The rows are grouped in 4 ways, from coarse to fine. Each group lies inside one group of the grouping before and may be the whole of it. The rows also spread widely along 14 directions, which tell nothing about the answers.
Some rows, each with its group in each grouping after it:
217; -122; 95; 35; 72; -24; 25; -166; -58; 52; -57; 55; 124; -316; -16; -2; -53; -78; -14; -101; -15; -45; 84; -264; -180; -52; 53; 5; -151; 116; -85; 388; -200; -154; 45; -96; -105  j_685 Divul gomim j_725
153; -192; 238; 144; 411; 29; 33; -342; -200; -31; 1; -90; 4; 118; -63; 217; 151; -208; 29; -32; 38; -163; 60; -107; -219; -239; -85; -38; -105; 253; -165; 12; 80; -69; 3; 148; 8  j_508 Muto mev j_587
74; 54; -64; 144; 222; -293; -362; -62; -27; 188; 29; 216; -66; 148; -167; 103; -294; 7; -266; -14; -27; -123; 131; -67; -55; 71; -47; -105; 89; -307; 126; 159; 61; 37; 115; 179; -12  j_685 Veko fekip j_783
74; 82; -25; -81; -172; -16; -251; -107; 62; 196; 63; -47; 17; 116; -40; -192; -39; 8; -196; -73; -75; 110; 140; -128; -36; -51; 190; 106; 91; -247; 144; 276; -206; 41; 82; -347; 8  j_508 Muto livot j_823
39; -38; 20; -152; 209; -12; 266; 97; -32; 35; 254; -90; -58; 252; 80; 13; -145; 184; 50; -7; -67; 39; 74; 57; 115; 65; 31; 106; -160; -98; 320; 81; -175; -117; 168; 64; -70  j_685 Divul Fekem j_512
-51; 218; -307; 6; 182; -60; 93; 259; 41; 42; 297; -191; -41; 162; -34; -105; -275; 260; -167; -41; -98; 144; 94; 0; 60; 169; 119; -67; 104; -248; 354; -22; -63; -117; -111; 23; -81  j_508 Lof Mumu j_417
-105; 65; -118; 55; -191; 46; -46; 183; -3; -14; 116; -150; -14; -258; 10; -90; -17; 35; -88; 6; -73; 87; -148; -36; -46; -15; 31; -92; 132; 77; 83; -69; -118; -17; -91; -207; -44  j_508 buzev Ded j_291
-85; -73; -126; -5; 117; 25; 6; -4; -9; -127; -57; 81; -14; -118; -66; 37; -128; 5; -11; 68; -24; 101; -4; 9; 17; 50; -32; -5; -1; -59; -85; -44; 21; -155; -16; 161; -5  j_508 Muto mev j_667
-3; 45; -86; 220; 354; 66; -17; 149; -215; 233; 153; 159; 6; 23; -27; 5; -309; -23; -367; 68; -115; -227; -206; -176; -306; 219; -180; -179; -2; -201; 335; 260; -33; -78; -214; -100; -161  j_508 buzev Ded j_449
88; -218; 106; -10; -73; 73; -32; 25; -108; -16; 49; 41; 49; 98; 87; 70; 10; 261; 44; -7; 155; 183; 52; 141; 68; -125; -211; 138; -28; -159; 37; 143; 123; -11; 186; -5; -98  j_685 Divul gomim j_726
-24; -98; -170; 58; -42; 139; -132; -4; 68; 0; -192; 121; -11; -45; 11; -64; 107; -159; -122; 2; 137; 238; 69; -29; 78; -18; 6; -89; 48; -22; -97; 2; 60; -137; 37; 63; 269  j_685 Veko fekip j_783
-79; -74; 167; -145; 57; -251; -29; -225; -7; 71; 224; -47; -145; -94; -72; 132; -219; 42; 50; -53; 22; -187; -117; 106; -43; -97; -116; 166; -234; -65; 52; -21; -85; 109; 61; 56; -289  j_508 buzev Ded j_449
-106; -33; -75; 114; 161; 34; -111; -40; -110; 207; 112; -38; -193; 369; 8; 69; -29; -146; -142; 118; -173; -77; -175; 106; -75; -6; -70; -93; -110; -31; 165; -229; 4; 140; -86; -12; 215  j_508 Muto mev j_587
222; -153; 61; -25; -85; 152; -17; 10; -60; 72; -23; 45; -10; 89; 22; -41; -95; 46; 28; 67; 15; 91; 96; -34; -26; -153; 69; 104; 14; -225; 22; 168; -55; -25; 225; -118; -78  j_508 Muto livot j_823
-83; 29; -191; -100; -16; 334; -73; -40; 6; 260; -13; -84; -43; 89; 27; -144; -20; -148; -221; -11; -19; 271; -140; 5; 36; 14; 115; 41; -85; -159; 67; -6; 19; -3; -331; -315; 25  j_685 Divul gomim j_725
12; 81; -291; 78; -168; 55; 4; 264; -3; -39; -10; -53; 147; -310; -13; -111; -153; 250; -93; -20; -136; 269; -29; -42; -30; 143; 72; -95; 103; -14; 48; 125; -125; -115; -198; -114; -25  j_508 buzev Ded j_291
-40; 36; -110; -93; -127; 436; 169; 258; -50; 0; -16; -107; 99; -309; 112; -156; 297; -216; -112; -24; 0; 155; -265; -83; -5; -44; 57; -155; 203; 423; 128; 72; -273; -148; -128; -265; -16  j_685 Divul gomim j_725
38; 4; -152; 9; 77; -93; -11; 114; 98; 58; 162; -156; -225; -95; -88; -10; -282; -24; 33; -20; 110; 61; 96; -71; 122; -76; 154; -68; -20; -222; 54; -198; 105; -76; 53; 132; -164  j_685 Divul gomim j_726
27; -178; 172; -24; 96; -233; -95; -281; -58; 161; 91; 125; -145; -8; -29; 134; -181; -90; 15; 14; -33; -284; -103; 28; -149; -86; -154; 103; -313; -48; 29; 82; -118; 130; 146; 74; -91  j_508 Muto mev j_667
36; 22; -10; -20; -124; 39; -147; -74; -12; 82; 11; -161; -22; -9; -38; -6; 41; -50; -25; -8; -141; 156; 24; -17; 35; -128; 202; 19; 38; 63; -54; -39; -97; 39; -18; -195; 46  j_685 Divul Fekem j_512
-78; -101; 132; 154; 148; -145; -197; -188; -148; -10; 31; 71; -35; -79; -101; 159; -187; 2; -85; 69; -90; -132; -81; -36; -184; -39; -163; 15; -63; -113; -114; 8; 96; 20; -33; -5; -95  j_508 buzev Ded j_291
-428; -49; -30; -202; 29; 31; -55; 3; 86; -41; 98; 139; -157; -203; 24; 5; 100; -204; -156; -32; 246; -41; -296; 170; 160; 42; -333; 7; 4; 81; 118; -125; 12; -54; -16; 158; -84  j_685 Divul Fekem j_512
26; -12; -53; 118; -93; -181; -251; -85; 76; 88; 29; 10; -69; 6; -76; -104; -189; 24; -136; -14; -39; 64; 191; -171; -60; -17; 108; 21; -10; -328; 12; 105; -20; -36; 118; -133; 113  j_508 buzev Ded j_291
-7; 12; 81; -46; -72; 52; -106; -21; -43; -62; 136; -295; -77; 291; -27; 53; 259; 6; 47; 8; -40; 138; 42; 149; 110; -289; 83; 17; 235; 150; 31; -268; -7; 103; 163; -35; 87  j_508 Muto mev j_587
-18; 42; -22; -147; 258; 38; 45; -123; -17; 39; 107; -106; -45; 379; -68; 87; 131; -69; -76; -65; 17; 51; 50; 171; 95; -109; 14; 31; 33; 108; 145; -81; -69; 3; 24; 215; 69  j_508 Lof Mumu j_417
75; -74; -16; 53; -107; 323; 9; 204; -133; 361; 114; -107; -256; 259; 125; -12; 33; -279; -65; 187; -160; -62; -315; 77; -23; -157; 100; -130; -55; 54; 259; -251; -124; 204; 42; -275; 116  j_685 Divul Fekem j_512
79; -11; 44; 183; 26; 179; -29; 126; -207; 180; 176; -221; -87; 225; 48; 45; 42; -64; -91; 98; -158; -39; -175; 12; -153; -156; 27; -125; 76; 70; 181; -166; -19; 133; -60; -241; 39  j_508 buzev Ded j_291
130; -45; -46; -95; 49; 76; -11; -212; -15; 214; 67; -138; 90; 174; 39; -41; 114; 87; -79; -209; 115; 173; 59; 79; -47; -88; -32; 116; -187; 5; 91; 213; -41; 53; -188; -71; -6  j_508 Muto mev j_667
92; 13; -125; 132; -248; -150; -155; 61; -39; 200; 109; -117; -16; -71; 19; 11; -31; 122; -31; -61; -145; 34; -93; 89; -97; -36; -2; -111; -100; 131; 111; 2; -172; 190; -62; -86; 122  j_508 buzev Ded j_449

New rows. What belongs after each?
70; -22; -294; 60; -54; 64; -85; -41; -24; -126; -323; 147; 292; -291; -94; 37; 65; 114; -69; -74; -89; 338; 70; 57; -28; 78; -12; -87; 42; 246; -258; 233; -92; -150; -223; 193; 176  j_508 Lof Mumu j_417
-14; 15; -124; 46; -37; 104; -49; 122; -133; 23; -56; 90; 106; -219; -59; 24; -188; 92; -122; 89; -212; 80; -189; 10; -123; 98; -21; -54; 63; 11; 10; 129; -125; -33; -174; -113; -117  j_508 buzev Ded j_449
-120; -59; -222; 110; -123; -4; -169; -119; 100; -23; -86; -76; -37; -70; 12; -100; 144; -109; -65; -43; 28; 252; 70; -26; 10; -19; 38; -67; -68; 51; -152; -122; 35; -72; -117; -9; 368  j_508 Muto mev j_667
-175; -128; 165; -79; -154; 150; 84; 69; 54; -229; 212; -174; -141; -185; 99; -166; 52; -38; 56; 80; 192; 60; 1; -128; 54; -195; -14; 139; 162; -164; 26; -104; 8; -186; 291; -288; -188  j_508 Muto livot j_823
27; -161; -3; -113; -259; 138; -77; 193; -59; 158; 88; 129; -118; -57; 70; 3; -224; 185; -10; 101; 116; 30; -263; 248; 41; -112; -222; 126; -3; -312; 161; 11; 54; 187; 118; -80; -330  j_508 Muto mev j_667
-43; -100; -188; 151; 124; 128; 96; 144; -8; -65; -27; 28; -9; 56; 111; -43; 115; -48; -69; 24; 79; 181; 62; -35; 43; 84; -61; -172; -12; 76; 74; -51; 20; -224; 52; 122; 338  j_685 Veko fekip j_783
93; -51; 47; 146; -295; 21; -231; -12; -28; 105; 8; -165; -121; -7; -17; -18; 111; -166; 0; 63; -108; 32; -30; -43; -66; -275; 160; -84; 104; 92; -63; -178; -85; 156; 144; -233; 179  j_508 buzev Ded j_291
-160; -154; -94; -212; -56; 298; -178; -269; 124; 227; -152; 155; -198; 29; -38; -146; -125; -316; -180; 53; 205; 161; -136; 33; 52; -92; 1; 217; -192; -444; -116; -38; 156; 19; -152; -175; -52  j_508 Muto mev j_667
-142; -37; -104; -166; -130; 195; 152; -52; 26; -36; 74; -129; 155; -342; 121; -167; 72; 144; -42; -150; 98; 249; -132; 23; -36; 68; -92; 143; -152; 98; 17; 217; -148; -133; -302; -257; -157  j_508 Muto livot j_823
135; -300; 155; -210; 72; 102; 86; -82; -206; 263; -45; 365; -105; 150; 26; 218; -353; 49; 81; 202; -147; -224; -347; 294; -86; -38; -248; 211; -379; -164; 122; 151; -163; 234; 147; 113; -290  j_508 Muto mev j_587
248; -271; 170; -53; 40; 160; 86; 78; -141; 156; 132; 3; -192; 194; 52; 173; -72; 5; 143; 61; 255; -122; -115; 242; 30; -323; -206; 57; -74; -104; 123; -105; 134; 169; 257; 209; -289  j_508 Muto livot j_823
25; 46; -166; 28; -76; 3; -153; 188; -121; 21; 48; 93; 138; -10; -52; -23; -435; 491; -134; 117; -251; 233; -7; 63; -44; 175; -15; 116; 123; -463; 102; 224; 18; -4; -98; -203; -257  j_508 Muto mev j_667
-218; 44; -48; -41; -15; 22; -143; -7; -5; 76; 148; -92; -170; 100; -14; -39; -25; -126; -132; 81; -96; -14; -176; 60; 1; -32; 1; -3; 60; -66; 129; -213; -48; 74; -30; -149; 28  j_508 Muto mev j_667
-217; 33; -17; 77; -87; 27; -300; -63; -131; 29; 3; 160; 117; -172; -36; -39; -181; 139; -319; 82; -165; 49; -193; -23; -190; 107; -173; 86; 127; -244; 0; 235; -4; 16; -186; -376; -163  j_508 Lof Mumu j_417
-21; -74; -10; -178; -233; 218; -156; -162; -46; 267; -69; -19; -47; 156; 29; -24; -69; -11; -45; 85; -209; 242; -162; 173; 61; -75; 136; 221; -201; -159; -40; -5; -98; 184; -132; -377; 23  j_685 Divul Fekem j_512
-148; -4; -68; -104; 68; 222; 56; 277; -69; 226; 238; 68; -127; -25; 102; -58; -96; -55; -234; 5; 177; -89; -367; 91; 12; 56; -265; -56; 35; -115; 425; 50; -14; 26; -85; -100; -304  j_685 Divul gomim j_726
136; -103; -250; -38; -5; 87; -3; -16; 136; 8; -167; 28; 48; -71; -9; -47; 50; 30; -3; -154; 276; 367; 222; 43; 169; -39; 42; -27; -66; -43; -111; 75; 106; -165; -24; 253; 147  j_685 Veko fekip j_783
-288; -273; 229; -148; 113; 174; -50; -219; -118; -200; -63; 197; -32; 72; 25; 143; -40; 56; -5; 169; 86; 146; -107; 182; 110; -55; -302; 300; -68; -258; -184; -39; 240; -118; 89; -16; -126  j_685 Divul Fekem j_512
239; 38; 115; 101; -40; -274; -276; -45; -138; -4; 147; -221; -21; 0; -192; 220; -184; 235; 100; 4; -156; -39; 98; 69; -58; -279; 117; 0; 223; -24; -99; -111; 61; 202; 128; 46; -287  j_508 Muto mev j_667
-90; -113; -185; 49; 112; 123; 56; 64; -67; 38; -27; 47; -152; 60; 1; 69; -198; -70; 17; 193; -158; 57; -173; 118; -8; 61; -15; -61; -162; -66; -18; -259; 23; -16; -99; 121; 117  j_508 Muto mev j_667
-116; 226; -270; -118; -179; -222; -154; 115; 192; -23; 94; -64; -80; -85; -140; -146; -235; 75; -98; 13; -251; 136; 115; -35; 130; 92; 315; -7; 173; -148; 130; -40; -301; -36; 118; -55; 47  j_508 Lof Mumu j_417
-21; -156; -23; 47; -126; 114; 66; 200; -47; 27; 47; 98; -98; -241; 101; -59; -199; 0; -4; 147; -44; 5; -149; -70; -27; 27; -45; -11; -82; -133; 83; 41; -89; -92; 134; -162; -87  j_685 Divul Fekem j_512
-245; 59; 46; -164; 233; -27; 21; -140; -28; -123; 145; -140; -97; 36; -110; 81; -46; -88; -24; 54; -135; -36; -110; 47; 30; -37; 36; 74; 48; 78; 8; -213; -84; -53; -53; 27; -134  j_508 Muto mev j_587
-167; 108; 49; -129; -171; 9; -287; -27; 4; 232; 121; -46; -198; -92; -74; -23; -50; -286; -180; 65; -159; -134; -298; 14; 4; -112; 107; -4; 115; 24; 123; -126; -192; 206; 1; -308; -147  j_685 Divul Fekem j_512
-146; 41; -168; 123; 287; 1; 41; -4; -79; 11; 121; -111; 33; 14; 35; 28; -92; 92; -146; -33; -73; 119; -36; -19; -72; 186; -65; -85; -114; 1; 80; -35; 56; -144; -294; -29; 72  j_685 Veko fekip j_783
-90; -93; -75; -171; -436; 239; -260; -50; 28; 226; -103; 6; -38; 125; 96; -45; 260; -47; -80; -16; 33; 316; -212; 334; 178; -164; -72; 109; -39; 58; 2; -75; -37; 252; -61; -212; 191  j_685 Divul Fekem j_512
-170; -76; -6; -137; 50; -175; -50; -142; 71; 3; 54; 65; -167; 91; -56; 114; 58; -139; 17; -26; 43; -65; -75; 212; 113; -51; -133; 4; -141; 142; 59; -169; -120; 48; 142; 332; 160  j_508 buzev Ded j_449
169; 6; -212; 0; -81; -77; -131; 122; 20; 308; 45; 25; -45; 56; 3; 53; -67; 94; -82; -126; 82; 74; -58; 211; 67; -21; -57; -125; -69; 26; 198; 39; -52; 185; -38; 184; 15  j_685 Veko fekip j_783
-26; 72; -270; -110; -443; 257; -214; 148; 207; 48; -139; -77; 13; -255; -44; -263; 215; -138; -159; -124; 225; 397; 6; -4; 166; -163; 159; -52; 305; -2; -42; -5; -36; -29; -59; -158; 77  j_508 buzev Ded j_291
-12; -165; -58; 148; -22; 60; -187; -37; -89; -4; -231; 272; 21; -87; -59; 87; -14; -123; -111; 112; -42; 36; -76; 18; -89; -6; -153; -95; 9; 11; -141; 56; 23; -32; 31; 126; 199  j_508 buzev Ded j_291
71; -127; -65; 112; -138; 181; -54; 37; 67; 52; -5; -71; -148; -238; 35; -205; -44; -229; -61; 39; 169; 64; 39; -273; -97; -172; 124; -42; 33; -198; -64; -24; 55; -126; 83; -240; -13  j_508 Muto mev j_667
109; 58; -94; 135; -80; 6; -108; 173; -120; 236; 194; -149; -8; 203; 63; -20; -118; 220; -115; 19; -225; 108; -25; 32; -43; 33; 70; -58; -1; -115; 261; 56; -81; 111; -56; -252; 39  j_685 Divul Fekem j_512
76; -27; -24; 144; -30; -37; -76; 229; -99; -72; 111; -17; 0; 133; 8; -2; -242; 306; -28; 145; -185; 171; 173; -66; 48; 36; 77; 14; 166; -337; 118; 57; 31; -107; 234; -122; -9  j_685 Divul Fekem j_512
